The same things were measured in two ways. Each way mixes the same 9 hidden numbers, adds some noise and spreads widely along 5 directions of its own, which tell nothing about the thing.
(in the rows, 128 means zero)
Some things both ways: the first way, then the second way.
[124 209 170 101 107 144 127 125  85 119 112  99 183 144 140 145 230]
[144 132 153 143 163 130 136 151 151 150 128 100  72 136 141 137 170 159
  99 127 116  93 161]

[123  77 115 186 153 160 105 125  99 128 106 173 116 111 145 148 150]
[105 113 173 125 135 177  88 102 154  75 115 113 155 134 168 133 135 113
 136 161 136  99 105]

[ 91 127 130 158 128 134 134 129 135 140 148 113 128 102 111 171 167]
[131 119 167 169 197 157 129 188 154  88 144 140  83 110 145 139 146 207
  95 131 117 104 166]

[112 158 154 129 116  89  83 130 123 146 133 185 157 137 118 114  95]
[141 104 147 188 109  46 157 129 172  84 106 102 131 148 119 151 138 100
 153 160 155 105 145]

[135 135  91 169 148 193 146 158 104 104  94 149 104   4 112  97 218]
[117 113 134  98 166 194 107  79 146 129 153 127 135  39 157 110  67 142
  89  68  81  35  66]

[ 90 154 107 180 148 116 133 154 145 134 121 148  91 146 126 105  41]
[ 97 132 109 139 125 166  98  74 120  73 132 135  96  64 134 125 166 126
 107 165  87  89 106]

[158  71  93 153 108 160 159 108 109  95  63 178 128 127 123 159 166]
[102 152 183 136 152 172 111 123 113 105 127 137 126 144 164 141 168 125
 114 140 113 144 123]

[104 121 139 167 136 153 103 109  74 133  87 166 190 115 109 173 162]
[135 131 160 178 136 122 146 120 152 130 128 111 100 135 145 141 175 123
 130 161 135 103 142]

[ 88 133 144  90  86  88  97 104 113 130 113 164 183 190 134 162 106]
[113  92 140 101 115 109 104 116 142 136 136 112 147  96 111 113 121 157
  92 122 115 102 104]

[107 115 122 139 140 150 131 103 127 122  99 132 149  97 106 167 133]
[152  87 130 182  88  42 166  91 178 140 132  99 157  99 114 102 126 140
 146 168 185  67 115]

[161 140 125 143 123 126 155 132 129 110  88 168 118  89 113  89 119]
[118 158 176 148 176 197 129 139  95  60 150 132 138 145 181 157 120 114
 107 132  86 146 122]

[118 101  85 153 107 114 159 139 178 132 130  77 125 146  99 133 113]
[129 101 160 151 113 116 156 133 126 147 112 156 100 100 128 144 168 156
 112 148 147 110 138]

[195 215  91  52  87 136 152 132 115  97  69 169  94 190 103  90 146]
[119 112 136 182 124 109 107 137 144 124 164 114 125 118 106 131 151 137
 112 156 102 162 144]

[153 135 105 154 137 140  88 140 123 138 101 167 118 127 120  88 110]
[142  92 128 168 168 120 103 140 176  90 126  91  83 110 146 143 123 156
 114 149 108  57 155]

[141 145 126 122 118 103 126 138 148 119 111 135 149 154 126  83  87]
[127 124 156 133  99 113 148  93 126 120 101 115 137 134 144 144 153  90
 131 150 138 107 114]

[125 128  60 182 136 146 125 175 111 140  78 163  91 135 112  88 152]
[111  92 145 132 106 121 119 103 123  99 107 144 117 100 131 152 139 116
 116 160 108 103 114]

[105 146 144 166 132 131 137 130 106 145 145  96 126 124 131 157 141]
[122 107 157 170 130 157 114 125 126 107 127 134 116 123 150 144 154 133
 126 171 134 127 140]

[153  66 183  77 102  56 119  82 135 114 139 119 183 140 150 112  57]
[115 184 206 118 193 157 114 147  80 123 130 128 117 208 189 137 152 164
  94 131 122 131 135]

[ 81 117 164 132 147 100 105 129 118 136 187 131 143 154 147 157  88]
[ 84 129 144 128  95  72 120  59 164 160 126 142 134 129  77 111 145 112
 123 153 170  64  54]

[122 161 132 152 106 143 177 109 170 107 120  63 106 116 143 147 125]
[141 120 132 129 117 110 151 109 123 104 125  98 132 109 144 127 137 131
 112 142 123  89 121]

[160  83 100 159 103 128 136 117 112 116  60 214 138 129 100 137 139]
[119  91 139 150 135 129 109 127 155 114 146 126 129 108 116 130 100 144
 107 134 130  95 108]

[144 130 112 106 129 118 150 145 131 105 140 101 127 169 130 101  89]
[101 153 201 145 117 174 129  87  95 113 103 157 141 147 178 157 180  74
 143 162 117 165 113]

[127 157 108  89 130 132 172 141 140 103 116  88 100 104 119 101 155]
[159  24 145 174  62  69 158  91 173  98 114 111 219  55 151 100  74 141
 165 160 193  77 114]

[ 96 188 179  63 102  68 118 126  87 136 124 132 189 205 139 130 132]
[ 93 147 164 103  69 127 125  89  79 180 128 138 150 159 109 119 190 111
 104 165 154 164  89]

[159 139 166  79 123 115 176 123 112  87 163  84 124 107 153 119 143]
[129  93 188 167 134 103 142 100 151  97 126 139 197 132 173 140  54 111
 154 138 150  92  93]

Other things, the second way, with their names:
(290): [136 107 176 150 131 109 121 155 139 133 138  99 135 190 138 145 145 142
 117 178 144 143 147]
(352): [136 104 158 162 133 168  90 133 147 175 133  98 104  87 161 101 199 177
 117 141 135 138 176]
(294): [121 115 153 151 139 157  94 108 149 123 152 105 146  91 153  97 148 165
 118 143 128 114 127]
(98): [118  79 139 171  81 119 105  77 196 130 129 106 193  73 122  76 126 131
 165 139 214  86  96]
(409): [109 128 172 131 112 104 134  97 123  84  95 134 138 152 146 145 157 109
 136 173 151 101 107]
(379): [117 173 198 177 137 148 145 117 141 114 109 130 153 143 167 122 180 107
 158 118 180 147 135]
(70): [110 115 169 119 101 121 110  80 146 117 113 113 182 132 145 106 128 122
 137 149 175  90  84]
(195): [134 111 157 165 117 183 117 107 118 151 137 116 134 101 174 125 159 122
 128 153 119 146 138]
(235): [104 153 155 107 117 132 127  72 122 160 128 125 136 129 131 112 151 110
 110 121 138  88  72]
(257): [116 113 177 166 148 146  85 124 145 130 120 126 121 142 161 129 147 149
 138 151 158 115 141]
(61): [118 105 139 166  84  78 106  84 127 147 114 120 126 140 120 127 164 123
 139 197 166 109 122]
(226): [110 116 191 119 121 171 106  94  97 133 115 141 152 117 189 141 145 111
 123 141  91 151 118]
(260): [134 126 132 147 146 108 128 122 105 140 146 111  90 144 139 145 139 152
  92 165 101 101 136]
(367): [106 163 157 102 142 130 117 104 138 137 142  95 109 151 126 123 180 126
  92 140  94 101 100]
(125): [126  72 140 155 139 154  94 134 140 130 141 137 115  73 143 127 116 173
 106 135 115 106 135]
(218): [112 139 192 125 165 137 147 163 119 104 136 153 115 170 131 161 147 154
  92 135 123 126 120]
(207): [138 167 170 134 152 152 146 131 137  99 119  81 120 153 169 138 183  96
 124 118 114 126 143]
(146): [101 144 160 151 129 130 102 103 126  92 124 129 119 138 141 132 179 128
 127 175 121 128 124]
(69): [ 97 125 153 121 199 201  82 148 124 135 156 157  61 114 136 138 137 198
  65 125  95  77 121]
(211): [126 131 170 144 123 133 118 114 123 127 129 102 151 153 161 126 151 122
 127 144 135 140 128]
(180): [124 105 158 145 124 185 111 130 123  89 105 127 152  97 173 141 119 107
 133 107 137 138 133]
(129): [133 111 152 161 126 101 109 110 132 115 120 107 136 122 154 118 139 150
 133 154 145 112 140]
(233): [144  70 128 184 100  75 122 123 185 131 131  86 131 123 111 119 140 148
 140 186 174  87 141]
(246): [104 104 147 131 124 155  99 104 106 131 134 158 134 103 143 125 118 155
 103 145 137 104 101]
(376): [107 132 153  98 169 186 129 127 125 116 160 135 115  93 137 134 123 155
  67 102  75  91  95]
(334): [111 107 116 178  81  83 116  48 171 167 110 127 108  59 106  97 180 121
 147 154 168  72 102]
(19): [ 93 126 173  98 156 138 136 133 116 113 162 163 144 145 109 145  94 148
  71 124 100 107  65]
(378): [102 153 187 129 146 134 118 106 141 124 128 128 145 164 142 132 141 110
 125 128 136 119  95]
(35): [ 97 136 172 138 175 214 115 148 118 101 158 162 108 105 144 144 152 158
  83 128  79 140 117]
(344): [120 103 138 117 132  97 132 122 141 162 144 128 118 105 107 119 119 166
  85 119 118  80 102]
(82): [132  90 149 172 149 130  93 166 139 115 126 126 105 143 140 153 110 148
 114 139 134 127 162]

Some of these things the first way, each followed by its name:
[ 99 182 133 143 120 165 165 133 104 113 102 117 138 113 132 162 212]	(376)
[143 145 110 107 116 141 163 134 117  89 113 142 128 149 118 127 131]	(334)
[145 143 132 116 121  97 117 116 140 138 107 108 144 157 122  91  60]	(260)
[106 131 115 144 148 157  97 104 174 129 156  74 106 149 142 156  81]	(367)
[119 161 119 102 146 120  70 147  89 152 116 138 171 110  89  80 112]	(195)
[128 144 156 101 105 107 146  98 172 116 195  31  99 138 157 142  65]	(129)
[126  99 117 138 119 107 150 129 132 118 102 166 135 150 121 139 129]	(19)
[117 106  85 118 131 141 104 134 112 132 127  99 123 129 121 109 114]	(226)
[112 112 118 157 129 147 149 114 113 118 118 130 103 152 146 174 125]	(146)
[140 107  84 139 143 121 103 169  87 145  52 237 140 104  88  75 210]	(218)
[128 143 120 120 111 120 177 129 153 100 137 108 125 182 120 153 104]	(35)
[135  97 124 108 154 115 103 141 132 121 134 149 114 111 136  86 112]	(70)
[119  94 160 132 116 130 129 104 116 109 148 162 170  50 108 172 159]	(379)
[124 130 135 184  93 126 136 135 140 133 149 128 117  50 121 127 161]	(180)
[106  65 121 134 147 114  63 120 107 135 121 238 165  64  87 135 111]	(98)
